The rows come from 6 hidden closed curves, with some noise, and rows from the same curve form a group. Each curve winds through 8 dimensions. The rows are also pushed far along 5 directions, which tell nothing about the answers.
In the rows, 128 means zero.
Known rows, each followed by its group:
[140  94 131 121 130 144 109 129 123 109 132 106 160 123 153 113 159  99
 113  86 211 115 119 166 104] | F
[115 138 149 125 142 115 172 121 109 121 114 104 109 123 116 135 146 124
 110 130 161  95 100 142 120] | L
[125  99 110 101 153 101 136 125  70 104 147  93 142 118 125 104 144 112
 105 132 205  87  72 201 113] | S
[105 192 156  76 114 158 154  92 157 122 108 160 135 141 101 116 142 129
  79  63  95 181 176 127 153] | L
[127 132  97 151 141 119 178 139 118 168 142 157  98 125 133 130 147 155
 164 161 126 188 174 101 139] | S
[130 129 133 165 126  94 137 133  78 114 119  91 117 114 130 135 115 139
 175 160 141  89  77 104 120] | F
[147  87  82 146 115 121 109 135 102 127 145  87 135 151 142  97  85 101
 124 169 139  89 104 152 105] | W
[121 112  89 106 137 144 136 141 113 109 128 111 147 141 143 100 137 115
 106 142 179  84 110 162 114] | W
[ 97 151 104 118  97 116 139 146  68 128 136 136 157 149 121 110  92 107
 127 142 139 148 131 166 113] | P
[116 154  91 136 138 119 157 139  65 124 132 125 106 134 126 116 110 158
 136 192 103 104 110 131 116] | D
[156 114 153  87 110 147  67 128 196 104 131 120 143 138 148 160  97  91
 110  81  90 102 107 124 131] | P
[132  86 125 142 159 152 155 123 186 160 111 142 119 118 126 107 187 157
 132 115 169 170 188  97 145] | D
[133 144 130 102 113 137 114 106 130 116 123 138 116 132 110 141  83 127
 136 146  72 127 155 134 137] | D
[111 131  88 115 103 138 138 155  71 109 141  90 126 166 117 124  51 118
 114 179  91  95 128 161  89] | P
[107 157  77 123 138 153 154 135 142 143 149 167 109 153 116 116 108 138
 116 173  48 147 198 113 133] | L
[104 218 164 122 107 116 181 123  84 155 100 135 115 138 123 133 106 143
 129 153  91 138 106  91 139] | D
[162  95 145 131 154 150 142 106 192 132 123 115 108 113 146 124 186 128
 125  74 163 145 146  94 134] | P
[104  90  71 160 138 124 143 162  81 137 152 126 143 136 120 110 146 148
 121 166 182 125 148 169 103] | L
[ 85 170  95 117 141 120 166 150  54 131 130 141 133 140 104 118 132 187
 103 181 122 113 118 147 128] | S
[154  60  63 110 138 151 122 132 180 127 144 114 126 146 138  96 121 129
 139 136 127 138 163 118 138] | W
[112 140 148 139 155 132 141 111 150 127 104 136 129 114 114 111 187 157
 104 107 153 113 118 111 143] | S
[127 159 213 198 127  94 142  94 153 150  85 129 105  96 118 146 175 122
 139 103 148 119  92  81 141] | D
[133 126 167 156 131  99 121 123 111 130 115 101  94 118 104 147  99 150
 129 152  84 102  81 119 116] | L
[160 106 164 162 140 107  78 103 170 116 118 126 132  97 144 127 176 123
 137  77 156 117  68 106 137] | L
[144 176 186  86 144 143 129 100 147 132 124 147 116 105 142 158 155 152
 131  86 102 156 133  91 157] | D
[155 129 168 101 110 123 105  97 118 110 107 102 136 121 130 132 125 118
 115  86 153 119  82 146 134] | S
[164  68 103  84 144 167 104 106 209 111 123 111 145 140 147  68 156 103
  89  71 161 134 133 135 133] | L
[127 142 112 114 139 131 147 146 159 152 157 148  92 142 122 159 101 155
 136 151  32 157 162  79 145] | F
[137 172 144 132 118 146  86 124 139 128 132 156 125 127 145 148 102 135
 124 142  45 114 130 101 129] | P
[142 122  88 116  96 129  97 138  77  99 136  97 125 157 121 134  53 153
 123 168  74 100  97 152 105] | S
[125 105  87 144 108 108 108 154  66 130 162 110 153 151 129 120  92 119
 122 153 139 122 110 169 106] | W
[112 210 136  65 109 136 162 118  90 126 122 152 128 137 130 146 104 123
 132 140 103 135 133 127 148] | P
[148  61 103 187 142 139 108 138 175 150 137 122 134 127 143 104 165 133
 121 118 158 141 150 115 116] | S
[156 107 165 140 109 152  89 147 204 129 122 110  99 139 142 185  79 117
 129 124  40 105 129  86 110] | F
[109 147 117 105 114 157 134 119 151 120 113 129 163 152 131  82 125  85
  98 105 144 116 147 129 131] | W
[153  63  82 171 122 127  99 152 158 114 134  93 122 144 155 111 109  96
 138 157 134  78  93 130  93] | D
[133  46 108 191 152 100 119 171 126 134 159  95 101 121 122 158 141 148
 129 156 149  97  97 146  93] | P
[ 95 165 103 188 137 117 184 128 103 148  99 160 102 125 106 102 164 180
 141 180 125 136 141  95 133] | L
[143 110 148 155 146 117 155 134 133 128 129  95  91 112 141 161 146 131
 150 136 147 100 106 101 114] | F
[126 101 154 158 156 117 153 131 126 138 120  96  96 115 118 143 151 138
 114 143 156  92 109 133 112] | L
[133 109 153 167 134  79 127 143  84 119 142 101 125 106 131 163 153 135
 149 114 183 109  63 139 111] | F
[122 165 124  86 111 129 158 140 123 133 115 136 106 146 128 149  77 133
 146 162  72 131 123 106 143] | F
[ 97 180  96 142 124 107 172 156  61 155 152 159 117 137 110 155 122 192
 151 178  91 164 150 105 143] | W
[128 153 177 184 135 101 175 143 119 165 109 116  67 116 123 173 127 166
 152 163  87 134 102  70 120] | D
[ 95 167  92 104 139 112 202 110  55 142 134 145 146 133 113  63 171 128
 110 123 200 176 142 168 142] | D
[143 170 173 172 122  87 114 116 114 123 131 128  99 108 134 170 128 117
 145 128  92 104  63 104 123] | D
[178  57 148 125 129 155  91 103 210 121 116 106 135 120 150 117 160  97
 119  63 184 130 140 127 130] | P
[166 116 188 107 102 144  72 109 192 111  98 118 129 124 137 159 107 123
 131  68  94 139 102  99 136] | L
[115  59  35 144 144 145 121 157 135 110 138 112 147 154 118  70 130 144
 107 163 156  99 140 156 103] | S
[140 161 193 134 122 116 147  96 120 152  92 136 108 103 133 141 151 128
 135 116 151 149 105 118 139] | W
[104 145 141 118 144 118 199 109 154 160 131 145 134 122 109 114 196 121
 125  72 186 186 183 102 166] | W
[154 121  96  50 111 179  89 120 146 107 153 116 141 159 142 108  45  98
 111 129  51 133 174 146 123] | F
[117 152 152 147 142 100 133 120  84 117 143 122 149 104 135 128 184 118
 117  93 193 107  85 144 129] | S
[137  68  70 127 165 149 135 157 175 129 162 127 112 140 144 114 142 123
 121 147 124 125 159 131 112] | W
[137 125 141 143 141 150 146 108 149 152 109 128 143 123 158  99 190 111
 100 103 207 121 133 123 131] | W
[126 108  69 103  90 169 125 152 126 123 137 126 142 175 127 114  59 111
 126 154  95 153 196 150 108] | P
[180  41 101 155 141 111  74 133 143 120 146 100 132 120 167 112 150 111
 126 119 185 105  60 161 105] | F
[120 120 129 185 112  91 143 155 114 136 109 121 108 124 119 150 114 145
 179 167 124 123 100  92 123] | W
[126 124  91 166 153 104 182 156 105 146 147 116  89 126 134 154 146 170
 168 190 132 107 119  81 137] | W
[164 100 149 145 120 140  77 125 146 134 145  96 125 134 157 141  93  88
  96 124 103  94 108 146 100] | W
[123 171 147  79 129 127 122 106 134 119 134 144 147 129 129 116 142 108
  92  89 116 127 107 138 150] | P
[113 192 174  96 115 130 143 132 103 109 121 119 117 130 123 174 103 134
 126 115  83 115 111 111 125] | D
[113 120 127 124 132 116 124 160 112 120 148  96 119 141 116 158  74 133
 128 166  71  85 115 123 112] | F
[149 153 152  44  86 168  99  94 144 123 111 134 157 150 144 107  78  67
  93  84 115 153 149 167 136] | W
[101 198 148 119 104 116 176 108  90 136 108 142 132 130 112 121 122 114
 144 124 131 158 145 117 145] | S
[121 189 172 107 117 131 143 124 115 148 115 138 105 129 127 164  79 127
 135 162  56 124 131 103 135] | S
[131  79  83 178 156 137 153 165 187 170 124 164  98 123 144 126 172 177
 163 171 135 159 159  73 136] | F
[127 119  65 108 132 171 103 141 143 130 161 144 142 160 141  94  94 126
  96 156  67 132 180 136 117] | S
[107  99  78  98 134 152 152 143 160 120 147 140 160 150 126  97 168 109
  94  82 183 159 170 159 127] | L
[142  96  96  96 143 152 151 140 145 145 131 125 128 141 145 115 146 133
 114 138 169 136 143 138 132] | S
[100 158 129 121 114 114 127 113  87 118 140 137 161 133 112 113 126  87
  98 112 152 122 133 181 128] | L
[ 97 124  92 174 123 114 146 138  72 132 122 113 162 139 115  78 150 133
 107 144 193 110 115 154 111] | S
[132 190 194  64 120 165 131 110 178 115 120 141 124 127 139 169 124 112
 111  58  68 155 158  90 147] | D
[113 150 101 165 150 141 166 118 159 151 121 169  99 128 117 106 165 158
 123 152  96 148 175  92 139] | L
[156  90 111 100 123 160 108  99 148 112 130 101 156 139 150  75 137  83
  97  84 180 132 141 161 117] | P
[152  82 146 136 142  89  99 122 105 110 147  87 156 108 150 120 179  88
 103  74 239  90  36 183 112] | F
[129 175 209 101 109 127  95  90 109 103  91  89 142 120 127 134  88  96
  98 112 107  58  65 138 124] | F
[137 128 190 162 122  98 106 115 167 109 107 113 117 106 125 164 150 102
 132  84 137  93  68 109 126] | L
[108 174 125  95 110 143 193 138 142 153 118 161 101 150 112 143 105 141
 148 132  71 206 193  90 148] | D
[150  74  96 132 146 153  88 135 144 115 136 115 148 133 157  94 147 118
 102 130 172  97 109 160 104] | W
[127 180 157  82 121 143 121 115 119 123 133 141 132 128 141 161 112 113
 112 123  96 111 128 134 137] | P
[102 163 118  51 129 141 144 122 122 107 146 142 146 142 110 122 112 112
 103 100 103 144 163 157 143] | S
[136 139 107  77 130 150 126 110 127 123 148 128 137 145 133 102 109 101
  92 113 107 143 155 156 131] | D
[144 160 200 113 127 140  98 103 175 131 123 135 129 116 145 140 129  93
 105  71  85 133 118 105 133] | P
[142 157 174 160 130 115 123 104 151 131  97 127  89 113 115 158 136 175
 142 127  72 119 100  66 145] | P
[ 95 188 109 125 115 131 164 126 102 133 105 164 148 134 121 112 147 148
 148 140 141 148 145 101 156] | D
[127 140 112  92 129 133 142 125 130 138 139 152 117 133 120 148 122 151
 131 131 101 163 161 133 149] | P
[124 123 108 104 145 153 170 103 161 152 136 131 132 137 129  82 163 107
  98 106 160 157 188 128 146] | W
[139 118 138 187 149  93 147 145 129 133 144 120  87 108 136 168 157 133
 150 142 132 110  91 106 111] | D
[118 143 137 104 109 156 122 144 182 137 121 151 138 149 133 146 110 120
 119 109  84 151 160  97 139] | F
[133 146 186  89 144 160 166 100 173 153 108 156 115 107 127 146 174 130
 129  71 154 195 195 107 155] | F
[122 158 114  93  82 152 118 132 115 118 108 144 145 153 123 128  76 130
 140 139  93 147 149 130 133] | L
[121 177 151  88 111 113 129  95 101 121 129 121 150 136 119 106 113  98
  96  95 122 129  97 145 145] | F
[146 102 140 139 141 140 129 124 179 128 122 124  88 127 120 148 137 143
 113 117  93 132 139 116 117] | L
[156  86 123 141 144 109 112 130 130 113 140 101 130 116 154 116 157 113
 133 107 181 113  70 136 113] | P
[147 131 148  68 117 160  77  93 144  94 140 105 154 143 127 121 103  99
  65  69  99 110 127 164 123] | S

New rows. What belongs after each?
[ 71 210 121 107  93 120 217 143  61 133  91 144 117 150  92 132  94 155
 159 166 106 163 154 106 142] | D
[134 112  90 119 148 159 155 134 157 139 118 150 117 132 148 107 172 164
 133 135 154 154 160 104 139] | L
[154  63 125 108 161 155 119 133 213 135 134 129 119 120 151 133 171 126
 120  97 159 132 142 118 134] | S
[164 127 144 119 144 141 110  99 207 129 123 166 109 108 142 135 181 145
 132  67 108 178 141  86 157] | L
[ 97 118 100 182 136  86 167 140  65 144 140 111 142 129 102  98 156 144
 127 147 192 127 115 143 123] | W
[146 114 101 140 112 118  79 130  99 103 139 106 131 142 124 125  80 153
 122 156  79  97  92 141 112] | P
[123 147 141 122 136 148 140 107 183 165 113 176 129 124 132 104 158 112
 116 112 124 175 176 110 154] | P
[ 98 154 116 121 109 120 158 134  88 130 137 130 152 140 117 112 121 102
 123 121 153 146 148 149 127] | S
[113 173 112 105  94 127 141 118  59 127 134 107 151 158 129  99  73  92
  99 156 119 102 116 164 118] | W
[136 117 164  68 109 152  94 112 185 107 118 125 152 141 118 135 106  99
 102  57 111 148 146 138 142] | S
[153 120 147 145 111 117  43 138  98 116 125 106 122 130 132 149  42 144
 127 181  35  73  62 137 102] | S
[132 119  85 171 164 140 166 137 126 163 145 145 108 128 148 109 187 170
 123 160 151 144 155 101 129] | S
[154  78 157 131 151 126 101 127 146 130 115 106 113 105 138 138 131 135
 142 142 149 101  97 133 121] | F
[134 151 144 130 136 110 132 103 121 117 117 144 124 111 125 125 173 144
 126  96 150 138  91 124 142] | L
[142 174 176  47 117 174 138 103 183 144 109 153 127 137 145 149 125 120
 105  84  97 159 163 103 163] | S
[ 90 193 132 101 101 134 169 123 120 117  94 146 126 145  96 124  91 133
 141 143  76 137 157 100 146] | S
[157 109 112  88 109 155  94  91 142 122 144 120 167 143 147  74 120  73
  91  75 158 155 154 171 131] | S
[157 169 207 113 141 130  96  73 163 139 105 143 117  94 141 132 145 119
 121  91  94 130 109  99 155] | S
[140 114 157 103 112 127  85 118 161 114 117 106 145 137 132 119  91  72
  97 103 115  92  85 154 120] | P
[102 176 151 132 115 112 160 137 134 144 115 145  85 135  87 167  86 161
 143 153  22 156 143  83 140] | L
[149 106 114 111 135 152  82 131 164 120 161 124 123 141 138 136  87  99
 102 137  57 101 147 140 116] | L
[114 121 147 131 107 108 105 128  92 111 117 108 166 125 120 104 121  88
 103 100 181 112  85 183 105] | W
[152 116 151 126 137 113  74 123 146 111 141 111 126 120 141 143 116 116
 110 115  98  82  60 135 122] | P
[125 164 202 163 134  75 148 112  90 132 105 121 106  87 120 178 164 141
 159 122 168 109  60 114 136] | L
[128 130 119 123 140 110 145 104 144 115 124 128 124 126 122  94 153 104
 117 109 146 121 101 133 137] | L
[127 175  85  74 110 162 133 125 133 130 143 164 127 152 142 113  73 117
 138 156  42 162 186 111 145] | S
[160 130 188 162 135 118 104 110 184 145 122 153  93  94 139 186 147 127
 160 110  94 142 134  86 144] | L
[101 160 143 135 129 101 164 133  63 142 115 118 131 122 123 120 122 120
 130 170 160 102  97 147 122] | S
[138 125 117 163 151 157 128 120 156 157 136 163 125 113 148 119 183 149
 127 124 144 159 184 106 134] | P
[128 158 149 130 126 124 117 119 140 137 119 146 135 116 135 131 132 131
 144 124 111 135 124  99 147] | L
[165  91 135 156 167 128  96 128 208 145 143 146  96 106 152 148 169 150
 131 120  92 130 113  84 139] | P
[118 151  75  91 117 149 146 116 128 124 119 146 135 156 124  74 102 125
 122 154  99 145 156 131 141] | L
[ 98 189 174 159 137 123 151 103  95 144 108 144 146 107 126 112 181 121
 106 111 173 119 123 124 132] | P
[141 112  95  96 106 134  76 107 116  98 138 115 174 147 130  81 106 108
  99  98 143 125 107 173 128] | P
[165 131 141  71 116 153  87 118 148 132 152 131 127 137 152 151  83 110
 117 112  67 151 141 137 133] | S
[151 136 207 137 147 150 117  96 188 147 110 118 104 106 133 169 161 144
 104  91 106 109 132  82 144] | W
[121 138 122 175 136  97 167 124  83 137 132 120 122 121 127 112 170 138
 134 124 178 141 106 124 123] | F
[123 140 161 170 115  95  99 138  83 122 134 115 133 117 122 150 112 136
 133 128 110 118  84 130 111] | P
[102 182 121 132 134 103 181 132  81 129 125 141 131 124 126 114 163 149
 140 123 154 147 103 109 143] | P
[179  57 114 156 119 129  81 132 187 126 130  93 112 134 151 136  94 116
 162 139 102 106 111  95 122] | W
[113 193 163 118 125 122 170 111 110 135  94 135 100 123 117 156 126 145
 131 154 105 101 112 105 146] | P
[120 142 145 123 134 105 148 120  74 138 136 126 122 114 115 144 134 130
 115 142 157 123 112 172 125] | P
[109 181 121  85 104 120 161 114  67 109 114 111 151 141 122 101  96 106
 138 136 147 118 112 139 138] | F
[133  95 101  78 137 161 128 145 181 128 133 131 126 147 136 123 117 124
 116 127 118 131 157 131 135] | S
[110 112  80 124 124 116 106 154  76 119 148 125 165 142 123  96 104 136
 123 156 141 120 108 169 117] | F
[ 77 196 141 142 118 102 196 112  67 141  97 140 145 127  89  89 162 146
 118 117 170 158 126 124 148] | P
[ 95 162 126  81 100 134 110 108  78 100 125 121 198 148 105  71 122 107
  67  69 165 136 117 191 129] | L
[ 81 207  98 127 124 125 183 160  79 136 131 165 114 145 120 139 107 151
 142 185  70 132 144 103 129] | W
[109 175 159 154 150 104 144 123 101 144 133 148 118 107 126 137 160 146
 116 137 117 123 103 118 133] | P
[130 101 105 181 161 115 137 144 142 136 142 153 100 106 121 150 170 171
 163 153 131 137 151 104 131] | D
[ 82 252 182  95 107 110 168 108  55 134 118 168 154 121 112 143 137 129
 121  94 126 171 131 129 154] | P
[111 140  74  82 109 158 135 143  86 114 149  99 153 176 128 112  70 118
  89 165 105  87 144 161 117] | W
[122 119  56 113  83 147 109 144 122  95 118 124 140 175 117  94  57 122
 119 159  80 119 133 152 107] | L
[110 136 112 137 130 132 195 134 118 159 107 144 106 135 122 110 143 133
 137 163 160 161 158 126 128] | W
[149  46  51 102 124 152 117 156 171 129 143 130 125 154 133 109  99 136
 143 146 122 168 171 143 125] | S
[140 145 142 151 144 127  98 126 149 133 135 147 115 117 145 144 140 145
 125 140  81 111 104  98 131] | P
[138 128 140 154 131 126 143 122 128 161 110 137 118 118 142 119 150 141
 140 147 154 141 121 105 135] | S
[ 96 216 142  74  94 127 155 125  86 118 120 138 139 150 121 125  74 107
 121 125  72 145 123 126 137] | P
[131 116 166 116 109 108 126 126  88 109 109  69 127 130 115 151  86 106
 119 138 156  65  66 166 107] | W
[ 96 185 131  82 121 139 138 128 111 119 127 158 138 135 102 128 107 150
 116 123  68 159 160 124 144] | W
[148 102 157 134 114 106  77 144 106 111 117  79 110 127 122 164  40 130
 157 181  65  67  67 128 107] | F
[149  93 120 132 170 145 125 126 202 138 144 154 115 114 141 123 207 164
 113  74 139 177 148  95 146] | L
[114 144 144 207 137 107 168 149 130 149  96 127  76 115 123 157 134 169
 173 195  96  97 105  60 119] | W
[117 129  79 136 149 155 178 151 138 162 140 141  98 149 126 136 130 180
 129 184  90 138 189  88 140] | W
[130 103 153 163 167 115 170 115 119 159 108 114 116 106 131 117 219 166
 102 119 230 121  96 130 132] | S
[123 155 124 160 137  90 176 149  82 141 123 131  84 114 130 157 131 169
 181 184 113 133  89  93 127] | P
[ 97 169 117 107 121 129 184 114 122 133 142 135 159 144 117  93 163 102
 106  71 165 172 166 122 151] | F
[109 171 136  88  82 136 126 143 104 119 118 129 146 155 129 144  55  89
 131 141  90 123 127 143 119] | P
[140 159 217 101 152 119 126  93 171 133 127 132 110  96 129 171 171 117
 111  58 122 136 113 105 155] | L
[152  48  75 153 128 149  87 152 141 130 144 119 142 136 146 110 118 127
 134 152 156 124 147 155 103] | L
[105 188 139  74 129 169 143 106 162 125 134 155 151 140 127 112 135  95
  88  83  99 151 192 119 150] | S
[116 114 121 131 106  98 126 146  93 114 148  86 137 145 108 144  77 110
 132 138 118 104 108 145 118] | W
[131 117 142  96  89 133  85 139 155  95 116 100 149 149 118 146  60 101
 135 108  82  99 113 123 127] | W
[132  87 146 202 162  98 144 161 161 162 143 134  72 105 121 188 164 178
 152 155 109 133 120  88 118] | P
[123 183 191 100 108  92 139 106  84 108 103 108 122 119 105 163 110 129
 125 108 124 105  63 137 144] | P
[ 89 146  80 115 145 109 194 145  54 149 153 147 128 138 113 100 141 138
 118 170 165 159 151 175 124] | P
[171  99 157 128 113 133  63 130 176 105 131  96 121 132 157 143  85  89
 127 102  74 101  82 110 109] | P
[109 154  93 143 113 151 141 134 126 139 111 149 133 150 118 103 115 163
 124 154  92 143 161 101 135] | S
[130 172 132  54 115 159 138  98 181 128 120 153 151 142 139 100 125  98
 124  78 102 168 171  89 175] | F
[162 153 186 140 142 136  95  91 202 139 104 156 108  99 154 146 165 131
 133  98  91 122 105  70 155] | P
[143 113 147 128 127 123  93 144 173 113 130 118 123 129 138 151 121 139
 131 101  85 118  90  91 130] | L
[137 106 132  81 168 149 141 103 195 124 145 147 131 111 128 115 193 114
 105  59 158 163 173 131 154] | S
[156 142 170 116 116 144  65 115 180 114 138 138 142 121 144 149 127 122
 115  58  74 148 123  97 137] | P
[132 107  91  84 114 172 127 140 150 116 144 107 137 166 135 113  84  96
  98 123 100 127 172 145 110] | P
[ 70 171 129 110 156 119 200 124  92 127 106 143 145 121  96  97 195 149
 103 119 202 123 124 141 148] | S
[124 139 102 131  77 105 102 152  71 104 120 107 134 155 115 127  38 132
 154 174  74 110  80 136 107] | P
[ 88 215 172  94 117 150 152 105 103 133 121 160 158 126 110 127 145 132
 100  77 117 176 184 120 149] | F
[129 160 140  90  93 127 117  92  96 109 118  95 169 145 131  94  95  70
 101 101 153  98  99 156 136] | W
[130 111 141 213 137 114 127 135 136 150 112 122 111 114 126 133 161 164
 139 143 136 120 112  88 117] | S
[135 101 125 125 118 113 130 133 114 105 126  92 131 131 125 137 125 116
 130 112 170 106  96 150 117] | S
[103 144 178 185 155  97 170 100  88 153 102 124 123  92 104 125 207 144
 108 129 222 104 105 149 130] | P
[133 136 102 165 126 145 172 152 151 174 122 144  94 143 147 147 131 155
 153 181 108 142 163  68 133] | W
[156  46  89 170 149 113 144 146 158 143 133 112  88 121 130 140 159 165
 162 152 164 138 129 114 122] | P
[159 114  71  62 101 200  69 121 171 109 157 147 167 165 159  99  86 103
 102  97  81 160 207 146 129] | P
[150  71 100 173 141 116 143 140 121 155 126 124 100 120 142 114 152 142
 151 170 178 141 118 142 112] | W
[180  82 127  97 144 181  66  92 204 120 129 130 151 122 169  94 158 100
 101  77 155 128 147 135 133] | L
[135 124  45  87 129 164 132 135 136 128 160 151 141 158 151  80 102 109
 128 154 101 157 187 137 132] | S
[134 111 139 148 133 137 112 150 164 139 136 139 132 122 148 154 153 133
 131 109 136 137 134 110 124] | W
[159 136 170 136  99 143  56 125 184 113 127 120 134 134 157 150  90  99
 119  85  50 114 101  89 118] | D
[ 83 151 107 160 143 118 192 148  87 162 144 152 130 130 109 115 167 154
 123 144 161 168 172 125 131] | S
[ 85 150 107 121 132 106 212 130  77 133 119 137 134 129  98 106 168 131
 137 121 207 169 152 151 139] | D
[121 126  77 109 103 156 100 153 140 128 141 152 135 162 115 120  69 163
 125 143  33 174 176 119 128] | L
[119 122 138 127 133 101 140 125 107 107 113 100 142 118 115 127 147 136
 142 117 181  95  83 128 138] | W
[138  86 168 136 166 103 120 106 152 135 131  95 134  98 128 111 182 107
 109  93 194  97  83 135 137] | F
[135 103 105 123 100 137  86 133 142 124 152 111 153 155 124 118  76 103
 111 115  90 134 149 138 123] | W
